There are 11 hidden switches. A switch that is on adds its own fixed numbers to the row, and there is some noise. The rows also spread widely along 15 directions, which tell nothing about the answers.
In the rows, zero is written as 128.
Known rows, each followed by its switches (1 for on, 0 for off):
[103 154  88 157 117 112 161 145 128 121 137 169  81  57 117 170 171 173
 150 133  94 107 161  81 161  88 175 166 157  92  63 165]
0 0 1 0 1 1 1 0 1 1 0
[ 87 129  99 157 111 156 170  82  39 145 124 197  71 133 134 147 156 116
 170 150 123 193 217 154 108 178 161  80 103 128 103 121]
0 0 0 1 0 1 1 1 1 0 1
[105 176  96 142 109 142 113 126 111  96 146 153 104 120 105 145 149 156
 128 162 132 100 151  83 146 126 149 112 118 139 130 135]
0 1 1 0 0 0 0 1 1 0 0
[114 199 121 147 175 121 118 143 104  75  95 125  85 102 169 168 181 153
 139 101 152  86 159  99 148  97 132 160  99 115  77 133]
0 1 1 0 0 0 0 0 1 1 1
[110 142 161 154  76 110  81  90 148 118 147 159 122  90 101 126 150 127
 127 144 139 152 202  75 137 146 117 138 117 159 113  91]
0 0 1 0 0 0 0 0 1 1 1
[117 146 175 146 124 108 129 175 163 123 135 157  62  80 133 163 144 152
  98 121 148 153 136 107 154 136  75 109  63 120 111  73]
1 0 1 0 0 1 1 0 0 0 1
[124 145 139 161  73 186 100 100 125 104 152 169  79 112  76 141 158 138
 135 148 131 145 147  75 182 147 124  91  71 137  90  85]
0 0 0 1 0 0 1 0 1 1 0
[104 173 113 131 122 139 129 171 136 119 190 163  49 156 138 134 154 146
 119 182 142 126 153 130 143 146 102  92 117 132 147 115]
0 1 1 0 0 0 1 1 1 0 0
[104 175 125 149  97 115 105 115 133 104 164 156 108 108 117 128 164 138
 133 146 152 149 153  92 141 136 137 124 100 129 110 109]
0 0 1 1 1 0 0 1 0 0 0
[ 81 181  98 129 134 107 164  81  78 141  89 156 127 123 138 147 152 140
 133  82 150 132 169 154 103 145 163  98 106 137 145 151]
0 0 1 0 0 0 0 1 1 0 0
[133  93  84 178  76 127 126 133 159 105 164 168 119  86 121 140 169 119
 150 150 104 132 187  85 134 129 171 180 145 112 102 102]
0 1 0 0 0 0 0 1 1 0 0
[118 150 166 161  94 168  74  95 128 113 167 148  94 165  93 137 144 115
 125 204 131 141 158  83 141 154  95  98 100 179 136  82]
1 0 1 0 0 0 1 0 1 0 0
[111 175 128 140 138 111 125 130 156 144 114 153  92 133 129 178 137 133
 140 124 163 116 102 107 131 102  91 134 132 152 127 104]
0 0 1 1 1 0 0 0 1 0 1
[ 97 153 125 143 150 140 149 113  53  96 115 146  83  77 116 163 148 169
 140 169 114 157 180  98 134 138 150  74  47 111  74 126]
0 0 0 1 1 1 1 0 0 0 1
[114 161 103 158  87 132 116 167 139  67 132 164  88 115  91 143 136 160
  88 127 128 136 136  95 147 140 118 116  90 146 157  85]
0 0 1 0 0 0 1 1 1 0 1
[ 65 202 152 151 149 105 139  84 105 125 106 119 126  83 147 188 165 122
 139  95 149 106 188  81 144 118 145 155  97  99  78 136]
0 1 1 1 0 0 1 0 0 1 0
[150 203 124 135 116 129 115 111 147 125  71 144 116 178 119 115 135 142
 132  88 150 173  71 131 130 135 123 124 117 161 127 107]
0 0 0 0 0 1 0 0 1 0 0
[ 84 142  99  95 118 125 121 145 115 136 159 224  99 151  89 169 101 126
 122 176 177 126 142  87 124 167  99  97 135 145 168 101]
0 1 1 0 0 0 1 1 0 0 1
[ 60 226 169 150 126 119 128 130 101 138 140 148  54 134 121 149 131 133
 119 161 142 175 155 112 138 144  81  94 111 146 118 109]
1 1 1 1 1 0 0 1 1 1 0
[ 93 175 103 119 137 100 153 149 100 108  55 163 122 143 117 151 104 126
  95  80 137 156 143 120 103 159 134 143 128 133 153 115]
0 1 1 0 1 0 1 0 0 0 1
[ 64 211 145 117 118 106 124  76  77 143 110 157 139 120  79 156  93 161
 132 175 132 180 151  69 126 154 134  83 107 143 118 128]
0 1 0 0 0 1 0 1 0 0 1
[117 128 143 123 144  90 114 112 133 156  99 181 113 130 114 145 105 145
 154 184 132 165 133 122  93 122 119 127 174 198 132 138]
0 0 1 0 0 0 0 1 0 0 1
[119 153  63 162 123 132 140 135 139 106 144 175 100 183 165 156 182  88
 143 103 168 101 149 159 114 135 132 155 136 135 159 119]
0 0 1 0 0 0 1 1 0 0 0
[111 134 124 171 129  73 133 120 138 131  78 146 100  79 121 156 137 158
 149 160  91 154 133 136  93  93 131 124 135 209 143 158]
1 1 1 0 0 0 1 0 0 0 0
[113 180 155 119 134 129 112 133 129 114 118 132 111 112 113 124 136 169
 102 133 136 140 142  89 142 138 134 117 107 131 102 120]
0 0 1 1 0 0 0 0 1 0 0
[101 181  80  90 170  96 153 123  96 137 104 169 117 140 150 149 136 138
 170 135 153 137 123 115  91 127 150 136 134 111 107 148]
0 1 0 1 1 0 1 0 0 0 1
[ 89 165 111 114 108 160 111 114  94 132 144 225  96 140  61 179 113 131
 136 160 165 133 121  54 155 154 105 100 121 138 119  98]
1 1 0 0 0 0 1 0 1 1 0
[ 80 229 109 157 136 148 142  96 104 118 112 135 120 199 137 187 152 107
 129 110 152 104 128 121 141 136 121 126 106 113 132 122]
0 0 1 0 0 0 1 0 0 0 1
[102 207 161 114 108 100 114 141 169 148 123 168  80 132 106 138 124 152
 106  99 166 168  93 108 159 141  82 101  99 145 131  95]
0 1 0 0 1 0 1 0 1 0 0
[ 84 196 126 107 124 106 129 120 125 124  99 131 121 108  83 148 105 166
  76 110 153 109 124 104 123 136 107  67  84 171 183 130]
0 0 1 1 1 0 0 0 1 0 0
[ 93 177 131 156  55 162 107  90 101 121 118 235  66 134  81 139 156 126
 127  72 172 158 172 116 181 176 118  95 107 160 114 103]
0 0 1 0 0 0 1 0 1 1 1
[129 163  93 174  86 117 136 126 179 116 143 133 117  93 117 149 162 152
 161 147  96 137 112  81 148  97 150 159 118 106  91 118]
0 1 0 1 0 0 0 0 0 0 1

New rows, each followed by its switches (1 for on, 0 for off):
[ 81 188  88 120 137 114 160  75  99 160 129 153 113 126 148 175 169 140
 169 126 147  81 167 120 121 117 153 111 129 120 124 169]
0 0 1 0 0 1 1 0 1 0 1
[ 80 194 143 127 153 142 143  89  56 127  88 124 122 160 105 168 115 132
 126 170 110 155 147  90 102 149 130 101 101 131 118 113]
1 0 1 0 1 0 1 0 1 0 1
[109 199 100 150 128 158 139  91  90 126 128 128 110 159 156 157 173 107
 162 127 139 105 161 100 132 136 141 134 104  95  99 117]
1 1 0 0 0 1 0 0 1 0 1
[111 188 153 118 101 114  70  77 115 104 138 159 139 100 102 102 156 173
 132 147 155 143 160  76 146 143 156 105  93 155  96 144]
0 0 1 0 0 0 0 0 0 0 0
[128 172 119 143  99 134 105 102 128 102 138 161 107 149 143 116 179 106
 145 100 183 183 127 123 112 160 108 112  51 131 130  62]
1 0 0 1 0 0 1 0 1 0 0
[125 163 101 166 109 132 154 141 146 107 125 132  74 124 150 119 179 144
 124 108 104 124 157 162 139 128 143 119 104 129 129 148]
0 0 1 0 0 0 1 0 0 1 0
[ 94 155 114 117 102 152 133 158  77 117 156 200  65 104 103 124 138 157
 120 169 112 137 208  69 151 169 155 119 145 101  87 134]
1 1 1 0 1 1 1 0 1 0 1
[138 164 110 112 121 164 116 150 123  98  94 194 100 155  94 155 122 135
 100  67 194 125  87  96 159 159 103 107  78 128 132  65]
0 0 0 0 0 0 0 1 1 0 1
[108 158 135 106 169 170 183 149  84 135 127 128  87 140 126 171 129 151
 116 166 102 139 141  99 146 155 144  94  79  43  71 104]
0 0 1 0 1 0 1 0 0 0 1
[ 67 176 106 152 137 111 179 136  66 148  93 199  52 127 148 145 137 126
 136 105 134 167 186 173 107 154 142 105 144 159 128 168]
1 1 0 1 1 1 1 1 0 0 0
[107 138 106 142 137 124 128 110  83 130  99 174  87 124 109 151 116 152
 160 193 104 143 177 114 106 123 135 113 168 190 124 158]
0 1 0 0 0 1 0 0 1 1 1
[122 171  70 128 148 124 149  80 141 139 130 116 133 161 151 177 165 117
 171 138 162  84  94 135 102 108 119  94  76 136 168 125]
0 0 0 0 0 1 1 0 0 0 0
[114 177 107 116 136  97 116 150 112  84 100 186 112 129 119 121 136 154
 118 103 156 182 133 113 111 144 131 142 116 138 116 118]
0 0 0 0 0 0 1 0 1 1 0
[120 171 178 150 101 135  85 100 100 119 119 171  53 113 111  93 162 168
 153 172 122 204 168 116 146 145 135  91 109 182  73 125]
0 0 1 1 1 0 1 0 1 0 1
[ 86 160 149 174 118  94 129 109 117 127 134 156  74  97 129 162 156 152
 145 172 110 169 177 125 124 116 118 112 114 163 109 123]
0 0 1 0 1 0 1 0 1 0 1
[145 176  89 122 116 155 124 135 121 108 121 155  72 135 132 117 165 156
 158 132 131 117 130 103 149 128 138 117 111 123  99 129]
0 1 0 0 0 1 1 0 1 1 1
[117 156  98 157 123 152 139 137 152 116 135 149  98 137 107 164 146 142
 129 144 103  75 135 100 158 106 145 146 159 135 110 162]
0 0 0 0 0 0 1 0 0 1 0
[ 93 176 144 137 148 136 125 123 106 119 139 128  93 145 126 147 130 148
 137 203 109 134 168  99 124 133 125 107 119 143 109 139]
0 1 0 1 0 0 1 0 0 0 1
[120 165  88 189  86 176 109  93 105  89 149 171  90 154 116 157 177 112
 168 153 139 128 153 107 160 139 139 114  91 136 108 100]
0 1 0 0 0 0 0 1 0 0 1
[118 177  97 141 140 159 151 158  93  88 110 149  92 170 131 133 139 136
  92 112 130 145 131 144 118 159 125 103  84 119 139 108]
1 0 0 0 0 0 0 0 1 0 0
[118 166  86 204 110 135 149 129 144 108 126 137  69 104 132 180 172 151
 155 144 108 106 116 133 158  86 133 112 100 150 123 138]
0 1 0 0 0 1 0 1 0 0 0
[ 70 169 185 113 158 116 116 134 102 133 120 148 105 140 110 163 104 129
  76 144 149 130 193 101 126 160 100 111 127 160 136 117]
0 0 1 0 1 0 1 0 1 0 0
[ 97 136 142 167 141 105 157 169 123 120  99 151  78  83 142 153 125 152
 108 134  96 148 201 126 127 130 137 146 147 137  97 143]
0 1 0 1 0 1 0 0 0 0 1
[ 86 146 137 155 146 141 135 143 111 149 153 223  66 163 116 222 122 117
 157 198 149 165 130  92 150 134  88 131 147 122  91  85]
0 1 1 0 0 0 1 0 0 0 1
[ 58 195 138 126 141 100 152 116  97 117 129 137 110 119 140 169 131 131
  96 107 162 128 200 126 120 163  97  85  65 119 149 117]
0 0 0 0 0 1 1 0 0 1 1
[133 109 113 164  91 194 118 134 109  80 124 164  83  76  61 168 137 169
 119 170 101 105 150  50 185 132 150  94  76 129  94  99]
0 0 1 1 0 1 1 0 0 0 1
[129 136 115 152 204 101 182 181 146 129  84 127 100 149 170 199 123 123
 135 143 109 153  97 143  94  97 114 175 134 109 110 106]
0 1 0 0 0 0 1 0 0 0 0
[ 87 165  73 113 136 113 136 145 121 117 164 191 122 148 126 164 130 131
 122 147 166 101 152 109 119 143 124 126 135 125 155 135]
0 1 0 0 0 0 0 0 0 0 0
[105 179 143 160 136 138 123  74 133 156 146 146 104 167 145 168 164 116
 163 153 154 126 134 138 142 122 111 104 108 150 110 129]
0 0 0 0 0 0 0 0 0 0 0
[ 87 171  38 126  90 128 145 125  94 116 140 226 115 127  96 167 136 148
 152 135 147 124 148  75 137 141 162 143 163 108 127 132]
0 1 1 0 0 1 0 0 1 0 1
[141 162 130  76 132 160 115 110 131 137 170 134 120 159 126 129 155 139
 151 181 158 133 112  69 135 155 120 101  72  74  99  72]
0 0 1 0 0 0 1 0 1 0 1
[112 170  90 100 133 140 136 136  96  92 153 174 137 127 108 166 137 141
 123 145 166 148 108  58 133 156 133 115  54  63 105  79]
1 0 0 0 0 1 1 0 0 0 0
[ 82 216 147 164 126 142 144 159 100 108 113 140  81 163  94 143 102 154
  82 170  84 185 125 113 145 148 115 101 119 139 117 128]
1 1 0 0 1 0 0 0 0 0 0
[122 127 160 144 100 137  96 105 146 119 164 161 101 144 127 122 154  94
 123 145 161 162 187 122 130 176  97 107  79 151 132  75]
0 0 0 0 0 0 1 0 0 1 0
[109 115  99 179 156 164 176  87  81 159  83 171  70 137 127 205 144 101
 201 158  99 127 152 136 121 105 149 132 158 151  78 143]
0 0 0 1 1 0 1 1 0 1 1
[103 108 146 160 119 138 166 160 145 157 162 170  62  99 118 184 127 142
 117 182 103 158 147 126 142 137  89  85  96 114 117  86]
1 0 1 0 0 0 0 0 0 0 1
[ 85 121  99 129  79 150 152 124  90 157 153 223  51  59  69 162 133 153
 146 164 115 120 183  77 163 144 145  85 141 131 107 139]
1 1 1 0 1 1 1 1 1 1 0
[103 187  52 154 108 119 158 111 153 118 125 148 141 158 118 193 148 100
 151 102 145 114  87  98 128 114 123 157 110  95 152  98]
0 1 0 0 0 0 1 0 0 1 0
[111 134 130 164 100 124 133 102 133 143 133 171  82  79 139 131 183 143
 169 126 115 141 192 118 145 123 169 142 142 138  71 151]
0 1 0 1 0 0 1 0 1 0 0
[104 177  92 139 109 121 159  75 119 137 114 101 151 121 144 133 162 127
 150 115  98 113 176 112 111 134 178 138 113  95 120 140]
0 1 0 0 0 0 0 0 1 0 1
[106 188  88 120 125 120 145 134 132 121 152 153 114 135 153 148 174 126
 140 103 152  92 168  88 137 130 152 172 137  70  95 133]
0 0 0 0 1 1 1 0 1 0 1
[131 132  95 186 111 178 141 130 113  93 121 164 111 172  84 192 126 118
 129 183 106 168  94  98 142 139 122 119  94 122 126  63]
0 0 1 0 0 0 0 0 0 0 0
[ 62 162  97 126  95  95 175 164 162 161 167 196  93  69 100 169 128 167
  97 111 137 110 143 105 142 126 123 112 144 110 148 147]
1 0 1 1 0 0 0 0 1 0 0
[138 160  88 172 138  91 133 142 146  95 117 114  71 113 169 132 188 154
 162 160 104 138 129 158  97  85 134 132 109 169 140 137]
0 1 1 0 1 0 1 0 1 0 0
[119 156 103 130 182 110 173 162 124 148 127 143  81 126 148 188 138 154
 154 179 121 136  99 118 114  93 127 135 142 106  99 122]
0 0 1 0 1 1 0 1 1 0 0
[ 96 127 135 102 122 111 118  89  94 157 128 209 111 120 113 141 122 128
 148 158 167 170 182 111 110 172 129  89 117 165 128 122]
0 1 0 0 0 1 1 0 0 0 0
[ 94 126  54 145 130  87 192 155 139 146 128 172 104 101 123 188 129 144
 155 168  82 142 136 120  91  99 151 160 178 117 139 143]
0 1 1 0 0 0 1 0 1 1 0
[ 92 170 172 199 133  85 102 120 135 104 110 119 121  77 122 183 145 127
 134 154 108 155 164  54 131  93 129 196 133 144  71 101]
1 1 0 0 1 0 0 1 1 0 0
[109 150 165 139  75 131  88 134 159 127 149 210  76 106  80 136 131 138
 117 128 155 168 151  73 180 154  99 128 124 150 100  82]
0 1 0 0 0 0 1 0 1 1 0
[ 85 126  70 112 110 132 144  90  91 116 170 182 159 137 114 152 144 106
 129 151 154 114 199  99  98 176 157 106  94 105 156 118]
0 0 0 0 0 0 1 0 0 0 0
[116 183 130 129 108 122 118 115 171 140 139 119 130 181 151 102 150 102
 110 105 156 112 156 145 112 157 121 132 136 150 166 126]
0 0 1 1 0 0 0 0 0 0 0
[ 77 168 132 146 154  87 128 114  85 107 125 145 125  98 130 161 145 141
 146 171 123 169 184  80  95 121 161 164 140 126  85 130]
0 0 1 1 1 0 1 1 1 0 0
[105 166 137 145 123 128 126 112 124 138 119 183 104 128 109 176 142 114
 153 125 150 161 121  81 156 134 135 151 124 112  73  96]
0 1 0 0 1 0 1 1 0 0 0
[111 179 129 156  84 184 131 103 138 123 166 134 111 137  96 143 161 138
 114 136 115 110 146  80 185 147 147 106  87  89  95 108]
0 0 0 0 0 0 0 0 1 0 0
[ 72 210 116 103 119 147 141  68  80 148 143 133 136 165  96 152 115 127
 132 172 141 147 145  96 120 165 117  62  81 118 149 111]
0 1 0 0 0 0 0 0 1 1 0
[108 234 129 128 158 117 108 145  93  89 103 164  66 161 170 149 170 144
 137 103 197 158 124 125 138 141  95 114  69 125 111  92]
0 1 1 0 0 1 1 0 1 0 1
[ 93 164 107 168 121 132 151  99 109 114 151 129 130 139 110 187 142 129
 150 203  96 170 121  87 110 125 118 109  65 100 117  84]
1 0 0 0 0 0 1 0 0 0 1
[124 109 115 138 121 146  99 137 106  80 152 134  90  81 118 115 161 153
 131 199  96  85 224  79 129 131 166 129 132 156 112 147]
0 1 1 0 0 0 1 1 1 1 0
[100 139  86 184  77 121 105 105 144 101 210 163 107 132 125 158 180  99
 162 203 123 123 183  87 111 120 112 146 126 143 141  97]
1 0 0 0 1 0 1 0 1 0 1
[104 181 138 145 170 162 146 124  88 125 105  92  90 151 138 167 135 119
 152 183  94 123 155  86 119 120 127 138 124 112  83 117]
1 1 0 1 0 0 1 1 1 1 1
[128 182 149 145  95 147 100 113 130 132 111 185  90 156  89 129 132 138
 141 139 139 176 108  93 165 145 129 127 137 148  82 103]
0 0 1 0 1 0 0 1 0 0 1
[ 93 209 103 162 146 137 156 136  88 106  56 143  79 165 117 165 118 144
 137 127 100 160 121 126 120 118 129 133 144 154 116 139]
0 1 0 1 0 0 1 0 1 1 1
[ 98 114 135 102 140 119 152 101  99 157 101 152 137  74  82 166 107 155
 134 171  96 139 158  70 104 131 153 118 128 124 105 132]
1 0 1 0 0 0 1 0 1 1 0
[ 92 175 123 166 104 105 116 142 176 133 118 175  74 116 128 171 151 133
 125  85 152  71 155 112 160 104 111 160 174 180 145 143]
0 1 1 0 0 0 1 1 1 0 1
[151 124 139 124 155 135  99 182 137  88 108 159  75 161 149 106 133 131
 105 134 153 141 161 137 100 152 101 140 132 178 136 100]
0 0 0 1 0 0 1 0 1 0 1
[ 93 177 128 147 145 131 123 121 117 112  89 145  90 112 135 185 150 126
 109  68 170  52 173 111 154 119 108 121 100 156 134 128]
0 1 0 0 1 0 0 0 1 0 1
[111 162  86 124 119 146 160 124  73 110 115 127  84 103  89 149 124 173
 141 201  99 175  99  96 104 134 124  42  41 124 146  91]
1 0 1 1 1 1 1 1 1 0 1
[134 157  76 142 126 125 109 163  89  34 154 147  96 135 145  80 175 167
 118 180 111 170 167 131  88 147 148 107  75 143 142 127]
1 0 0 0 0 0 1 0 1 0 0
[105 138  94 132  85 110 141 109 130 124 155 176 137 102  99 148 142 137
 144 157 123 184 130  83 111 151 136 113  78  92 123  84]
1 0 0 0 0 0 1 0 0 0 1
[144 183 133 168 144 156 127 164 170  91 158  91  82 171 156 131 173 145
 117 169  97 110 122 126 152 111 126 138 108 113 100 128]
0 0 0 0 0 0 1 0 0 0 0
[108 120 161 122 168 151 151 119  84 174  89 178  59 136 120 152 112 133
 151 164 101 132 190 137 129 140 142 113 182 164  70 172]
0 0 0 0 1 0 1 1 0 1 1
[107 182 168 133 109 145 112 157 104 102 100 165  70  80  85 122 120 188
  97 134 123 178 147  73 174 154 136  98  93 128  77 101]
0 1 1 1 0 0 0 1 1 0 1
[100 173 113 129 178  89 168 165 159 126 132 105  98 101 167 174 149 168
 123 134 120  76 132 132 121  85 122 127 110 116 127 160]
0 0 0 0 0 0 1 1 0 0 1
[104 193  90 191  88 130 112  93 130  80 143 104 138 118 131 146 185 128
 158 158 100 117 170  65 130 108 169 174 119 110 102 118]
0 1 1 1 0 0 0 0 1 0 1
[104 137 136 137 168  92 168 144 131 149  62 114 113  58 101 196  94 181
 112 147 100 121 110  96 111  84 131 116 125 160 131 134]
0 0 1 1 0 1 0 1 1 0 0
[ 96 204 118 102 152 111 148 100 123 145 122  95 124 133 121 160 137 154
 132 151 137 114  98 109 111 115 119  83  80 126 152 124]
0 0 1 0 1 0 1 1 1 0 0
[125 152 150 132 137  93 116 132 156 136  81 154  94  62 114 159 129 186
 137 117 127 119 121  97 147  91 124 127 126 170  96 142]
0 1 0 0 0 0 0 0 1 0 1
[ 57 187  83 135 100 106 144 142 103 127 146 230  67 144 110 153 124 142
 124 130 164 160 160 141 117 155 103  89 137 169 173 135]
0 1 0 1 0 0 1 0 1 0 1
[127 148 108 169  94 185 134 106 109 119 106 206  91 162  91 169 147 120
 139 107 144 152 118 105 175 157 143 118 104 125  90  93]
0 0 0 0 0 1 1 0 0 0 0
[117 216 104 193  98 129 139 109 147 104  91 107 112 134 134 173 174 123
 132  72 126 112 115 100 156 101 138 165 103 108 109 101]
0 0 1 0 1 1 0 0 1 0 1
[ 85 194 101 125 150 121 139 157  87 115 113 231  54 119 104 192 127 162
 132 108 195 148  98 103 157 119 108 100 110 142 105 119]
0 0 0 1 1 1 1 1 1 0 0
[ 82 191 128 109 139 113 118 110 109 126 142 126 128  88 125 149 151 166
 129 156 127  73 192  58 142 118 169 140 140 117 100 172]
0 1 1 0 0 1 1 0 1 0 0
